The rows of a group lie close to one hidden flat surface of 12 dimensions, which may be shifted away from zero. Surfaces can cross.
In the rows, zero is written as 128.
Known rows, each followed by its group:
[115 131 110 121 131 109 125 135  90 104 146 113 161 112 118 115 129 154
 126 114  95 184 154]
K_653
[126 165 101 103 159 139 158  74  96 108 147 111 118 103 147 138 117 108
 129 161 166 156 138]
K_662
[101 159  62 139 168 132  89 100  78 160 136 120 165 171 132 108 132 144
  70 140 161 118 158]
K_653
[194 121 101 130 143 144 148  36  84  85  84  65 117  93 100 121 146 150
  88  82  81 204 124]
K_653
[100 142 106 156 131 160 116 125 119 114 160 117 126 159 163 133 102 135
 155 123 166  94 105]
K_662
[104 124 130  53 133 156 190 164 136 133  85  98 116 136 151 104 147 140
 148 117 140 174 150]
K_662
[197 100 111 165 114 177 102  82 206 121  83 161  72 181 109 167 145 125
 171 193 148  81  80]
K_662
[130 103 136 139 142 106 116 108 139 129 109 129 137 130 105 122 125 125
 120 150 112 119 140]
K_782
[158  89 131 108 147 129 165 189 196 150 109 176  93 116 157 139 127 108
 141 191 144 119 149]
K_662
[ 99 134 116 121 161  79 120 141  99 123 144  88 153  70 127 119 129 134
 131 110 128 119 114]
K_653
[134 139  97  97 119 143 167 110 104 124 166 118 105 123 129 123 141 109
 120 134 155 128 121]
K_782
[ 93 185 141 149 109 167 116 155  89 132  50 178 116 141 130 160  87 158
 166  90 160 135 144]
K_46
[105 135 146 112 151 146 148 142 139 130 136 104 151 132 159  91 140 126
 102  93 108 146 154]
K_662
[171 124  99  86  92 101 110 210 101 147 123 132 165 123  99 109 202  99
 156  55  85 197 141]
K_782
[ 87 138 118 117 177  90 103 176 172 118  97 158 149 128 133  92 164 101
 186 153 153  67 149]
K_662
[100 157 116  90  86 128 150 117 107 138 167 100 128 138 128 110 144 110
 121 135 171 102  70]
K_46
[176 126 161 137 133 128 115 126 187  91 121 194  87 126 131 147 149 129
 171 153 112 132 156]
K_653
[124 160 131  94 165  89 125 109 117 129 144 130 109  70 117 136 163 127
 115 142 163  80 118]
K_653
[ 92 105 155 108  86 101 145 184 100 113 128 135 134 133 106 125  99 119
 200 109 115 152 149]
K_653
[101 118 138  67  55 126 158  58 108 111  74 129 128 211  35  59 164 203
  39 165  84 157 169]
K_782
[115  97 114 126 183 113  87  86 166 106 109 103 131 133  97 145 157 140
 183 183 127  90 134]
K_46
[108 127 109 155 152 109 131 119 118  96 116 125 141 126 127  92 111 112
 139 120 135  95 139]
K_782
[157 118 150 142 151 198 127  48 142 144 109 108 114 177 148 140 123 140
  73 127 111 158 149]
K_653
[143 118 110 163  89 143 118 143 143 140 101 129 151 131 105 149 105 161
 115 145  95 163  88]
K_653
[124 157 119 132  69 151 125 123 110 143 180 134 126 154 134 148 109 169
  95 155 151 143  84]
K_782
[157 100 117 133  83 111 114 166 146 160 159 103 153 196 159  74 139  89
 113 123 148 115  78]
K_46
[ 81 166 104 179 128 142  77 124  95 110 168 160 152 145 124 149 107 149
 148 122 139  94 138]
K_46
[ 77 136 119 120 117 118 122 119 109 112  74 102 142 144  91 115 122 137
 181 130 143 107 108]
K_782
[107 107  92 158  79 152 162 136 142 148  79 144 147 146  79 116 100  80
 134 156 105 106 104]
K_46
[161 135 123 154 125  98 114 159  96 120  81 196 113  95  98 147 109 137
 132 111 111 153 174]
K_46
[106 106 140 125 127 114 147 137 138 148  76 104 127  90  98 137 111 135
 122 137 115 106 102]
K_662
[ 80 145 192 119 136 167  78  40 137 117 155 117 122 188 118 156 146 134
 165 136 131  90 146]
K_46
[110 125 151 133 125 111 139 100  80 158 160 112 121 101 118 153  84 111
 100 128 150  96 114]
K_653
[172 139 103 111  97 131 186 142  67 144 118  79 118 119 169  80 112 105
  75  64 163 174  90]
K_46
[148  94 116 100 166 116 142 142 123 139 104 109 121 118 134 127 140  81
 167 122 139 139 158]
K_782
[105 137 152 124 132  90 106 116  99 153 158 121 129 109 126 162  97 142
 127 159 163 109 110]
K_46
[ 21 126 103 115  93 176 187  98 126 155  97  45 193 130  88 111  95 142
  88 153  85 145  81]
K_782
[115 126 111 144 138 148 155 142 132 132 138 146 149 102 124 133 110 134
  91 134  89 153 161]
K_46
[147 110 168  90 156 126 128  93 121 123 109 131  63 166 149 144 115 148
 158 165 193 122 165]
K_782
[146 133 137 139 133 104 105  92 114 117 131 141 119 129 103 125 144 114
 123 119 124 106 140]
K_662
[144 102 163 124 132 117 122 119 115 140 121 129 101 134 127 153 101 138
 138 123 138 129 145]
K_662
[ 76 168 185  65 141 125 195  78 152 104 136 117 107  45 113 134 138 142
  93 171 115 118 121]
K_782
[139 162 175  93 168 130 124  88  99  97 147 106  83 103 174 152 133 163
 147  97 164 160 144]
K_662
[108 178 120 119 127 111  93  51 105 118 111 118 161 128  78 127 161 120
 121 154 128 128 115]
K_662
[ 80 142 127 190 102  97  65 147  86 141 134 110 194 112 100 152  87 130
 162 100 108 115  81]
K_782
[131 144  98 125 104  80 121 127 139  93  90 164 124 104  59 105 175 125
 143 155 111  91 111]
K_782
[ 96 132 125 124 102 137 129 102 119 143 100 100 149 132  89 137 129 140
 122 139 120 115  96]
K_662
[150 110  93 125 161  98 117 157 142 131 155  76 146 128 175  94 142 132
 116 136 158 123  91]
K_46
[157 146 108  77  78  98 110 155 106 124  33 129  97 148  85 117 182 151
 191 118 176 138  89]
K_46
[178 134 146 131 156 179 174  98 191  78 139 153  70 126 174 104 156  77
 137 112 128 100 144]
K_653
[118 122  96 157 115 113 121 122  75 116 132 152 135 146 100 126  84 106
 148 135 138 124 159]
K_653
[ 79 199 137 137 171 144 117 108 103  80 143 184 100 108 146 141 131 119
 174 105 167  76 180]
K_46
[137 129 111 124 143  96 105 141 144 128  73 151 150 143 105  91 168  97
 148 140 123 122 153]
K_662
[102 139  79  92 145 141 135 108 105 113  64  94 138 152 101  99 165 136
 155 126 145 134 138]
K_653
[127 128 103 117 131 105 154 183 107 113 136 142 128 119 147  88 133  93
 149  94 143 117 153]
K_653
[108 169 114 115  85 125 152 133  97 105 107 134 102 128 125 125 104 164
 148 142 183 121  87]
K_782

New rows, each followed by its group:
[108 157  70 166 123 136 117 141 125 159 177 152 171 120 131 139 107 153
  58 177 126 124 109]
K_653
[136 107  49 151 174  96 139 101  97  86 109 124 133  61  69 136 122 136
 135 153  99 132 156]
K_46
[150 108 154 132 159  95  92 114 137 119 107 157  88 135 116 145 135 110
 180 143 156  81 157]
K_662
[ 93 146 142  92 109 108 107 153 119 105  87 137 140 169 111  87 167 159
 169 113 136 129 151]
K_782
[186 137 138 133  81 150 150  90 126 126 123  89 107  82 111 148 138 153
  69  97  93 168  53]
K_653
[ 77 116 154 124 122 137 160 137 192 180 148 124 143 119 140 146 100  92
 112 206 139  79  95]
K_46
[ 86 153 184  26  88 101 111  80  99 136 125  99  98 176  89 128 185 120
 197 143 192  90 105]
K_46
[ 53 177 171 128 123 126 159  85 161  76  83 117 134  74 106 113 117 173
 113 154 110  96  84]
K_782
[147 196  88 142 120 142 104 108 124 107 163 155 132 132 150 146 136 145
 131 167 162 157  93]
K_662
[158 109 120 108 121 139 136 124 101 143 129 101 133 142 131 119 141 115
 116  94 113 176 146]
K_782
[ 98 141  73 169 171 155 121 143 161 145  91  97 227 155 168  71 121 104
  88 145  95 173 133]
K_662
[153 123 106 144  93 118 153 101  94 140 128 118 135  91  82 124 118 117
  57 111  93 138 104]
K_662
[181 150 121 105  73 112 177 140 130 132  79 161  75 116 118  96 146  53
 138 119 180  91  82]
K_46
[149 111 180 156 125  96  96 165 118 169 153 137 148  99 143 177  79 143
 108 131 110 171 123]
K_782
[147 146  88 147 151 147 111 105 163 103 100 133 115 133 131 121 161 128
 146 138 147  90  99]
K_653
[ 83 141 137 109 110 113 151 112  89 116 135 125 121 151 124 108  98 153
 112 147 157 121 145]
K_782
[ 99 127 124  51 133 131 181 153 112 148 140 126  91 140 158 131 117 127
 152 172 201 130 152]
K_782
[171 206 123  91  96 129  82  59 131 105  50 125 128 119  79 153 204 181
 133 160 127 195  68]
K_662
[145 100 145  69 145 106 135 153 113 172 144 117 108 112 135 173 136 100
 167 143 156 155 153]
K_782
[ 89 148  81 152 126 153 118 154 142 120 151 111 166 141 149 111 128 138
 134 127 132 103  91]
K_653
[144 125 176  91  66 137 149 129 120 151 113 141 112 181 125  94 146  75
 126  98 138 131 132]
K_46
[ 63 120 157 107  94 124 119 146 155 167  91 109 148 133  77 149 130 158
 131 154 112  92  87]
K_662
[150 123 123  91 120 113 158 120 107 139 156 126 112  99 116 140 139 108
 111 137 133 145 139]
K_782
[146 118 183  99 146 121 125 152 135 164  62 107 110 125 167 143 110 151
 128 125 158 165 126]
K_46
[106 142 147 120  96 106 124 140  91 137 109 125 121 109 114 157  88 157
 150 144 159 134  97]
K_782
[116 144  92 149 137  85 125 136 118  78 161 138 139  62 104 136 121 127
 157 146 117 116 112]
K_653
[ 76 188 162  68 210  48 108  80  63  72 144 120 115  71 131 111 162  99
 192 103 183  84 184]
K_662
[144 104 107 143 108 136 153 107 138 143 135 129 133 141 108 116 113 137
  59 170 103 139 125]
K_782
[168 152 134 115 121 109 159 155 131 101  84 148  88  72 143 128 127 137
 140 120 150 149 105]
K_782
[137 132 116 164  93 133 137 117  65 119 201 146 157 132 120 135  79 145
  67 115  79 203 166]
K_653
[153  77 143 156 118 137 117  83 135 157 113 129 117 165 101 153  96 114
 111 153 115 122 136]
K_662
[106 105 131 103 130 145 158  98 179 156  67 115 112 114  89 165 121 120
 147 218 138 101  99]
K_662
[138 134 141 144 117 129 118 147  91 154 133 118 146 139 161 130  94 151
  92  92 130 171 134]
K_46
[135 126 177 171 127  88  31 146 116 128 127 139 163 150 125 142 126 150
 159  81  98 139 140]
K_782
[ 92 124  87 184 129 132 128 132 118 103  78 107 160 151 133  93  80 131
 147 124 138  99 103]
K_782
[142 139 102 104  99 159 215 145 152 139  95 123 112 119 149  81 138  66
 104 124 142 118  93]
K_46
[114 148 140 107 132  97 106 123 153 133 172 133 115 125 143 133 150 108
 155 178 181  57  87]
K_46
[ 75 122 119  90 135 121 120 104 166 121  90 123 137 155  72 114 175 123
 169 182 127  78 131]
K_782
[110 127 163 152  84 109 101 169 126 166 172 146 140 117 130 168  92 146
 117 138 124 113  84]
K_653
[131 121  36 160 141 160 126 121 135 116  95  60 161 118 124 129 125 183
 118 147 122 151  57]
K_46
[115 146 194 110 172 142 134 107 148  97 175 124 126 135 185  97 144 138
  94  92 109 141 177]
K_782
[131 169 151 102 116 115 101  87 152  88 132 144 119 114  89 121 205 139
 140 118 101 109 117]
K_782
[102 149 138 110 200 134 133 115 184  74 188 129 149  86 163 125 166 160
 130 161  82 160 171]
K_653
[ 81 134 141 182 133 138  81 145 145 146 135 151 152 176 149 139  89 115
 164 146 154  71 123]
K_46
[113 143  92 125  98  98 129 198 135 135 166 161 167 107 114 102 154 114
 119 136 111 121 118]
K_782
[119 103 128 101 165 125 119 137 150 140 128  97 151 123 131 135 145 182
 113 155  96 184 152]
K_46
[116 137 117 141  68 153 127 138 133 144 120 120 135 141 105 147 118 152
 123 136 126 127  66]
K_653
[144  63 115 192 134 112 100 128 127 141  74 142 151 140  87 143  80 111
 141 149  88 127 152]
K_46
[142 118 132 136  73 148 161 113 105 147 117 130 107 158 129 134  60 194
  51 174 145 173 108]
K_782
[100 115 138  80 125 199 132  71 145 155 147  64 143 186 126 145 167 132
 126 136 119 151 124]
K_782
[137 142  78 127  99 104 109 141 124 112 186 131 149 142 111 104 169 129
 127 141 128 114 102]
K_46
[ 90 178 184  78 104 114 173  99  79 105 165 130 103  89 131 128 110 169
  83 128 145 147 135]
K_782
[128 111 109 159  71 136 165 112  79 179 104 145 105 139  89 155  56  86
  98 156 162  89 101]
K_653
[137 113 174 150 117 165  89  92 185 134 117 125 107 164 122 152 148 153
 127 129 112  83  95]
K_662
[ 92 115  71 158  77 135 135 132  84 150  93 117 167 136  62 138  82 139
 125 143 101 144 109]
K_46
[ 77 160 159 139 154 110 116 106 135 108 135 115 126  70 130 163 102 120
 178 146 149  78  85]
K_782
[162  97 178  72 145 151 163   4 134 129 108  57  94 108  95 148 147 128
  87 144  98 169 129]
K_46
[108 132 142 121 115 111 150 103  93 133 136 134 117 125 110 120 104  70
 134 128 156  88 134]
K_46
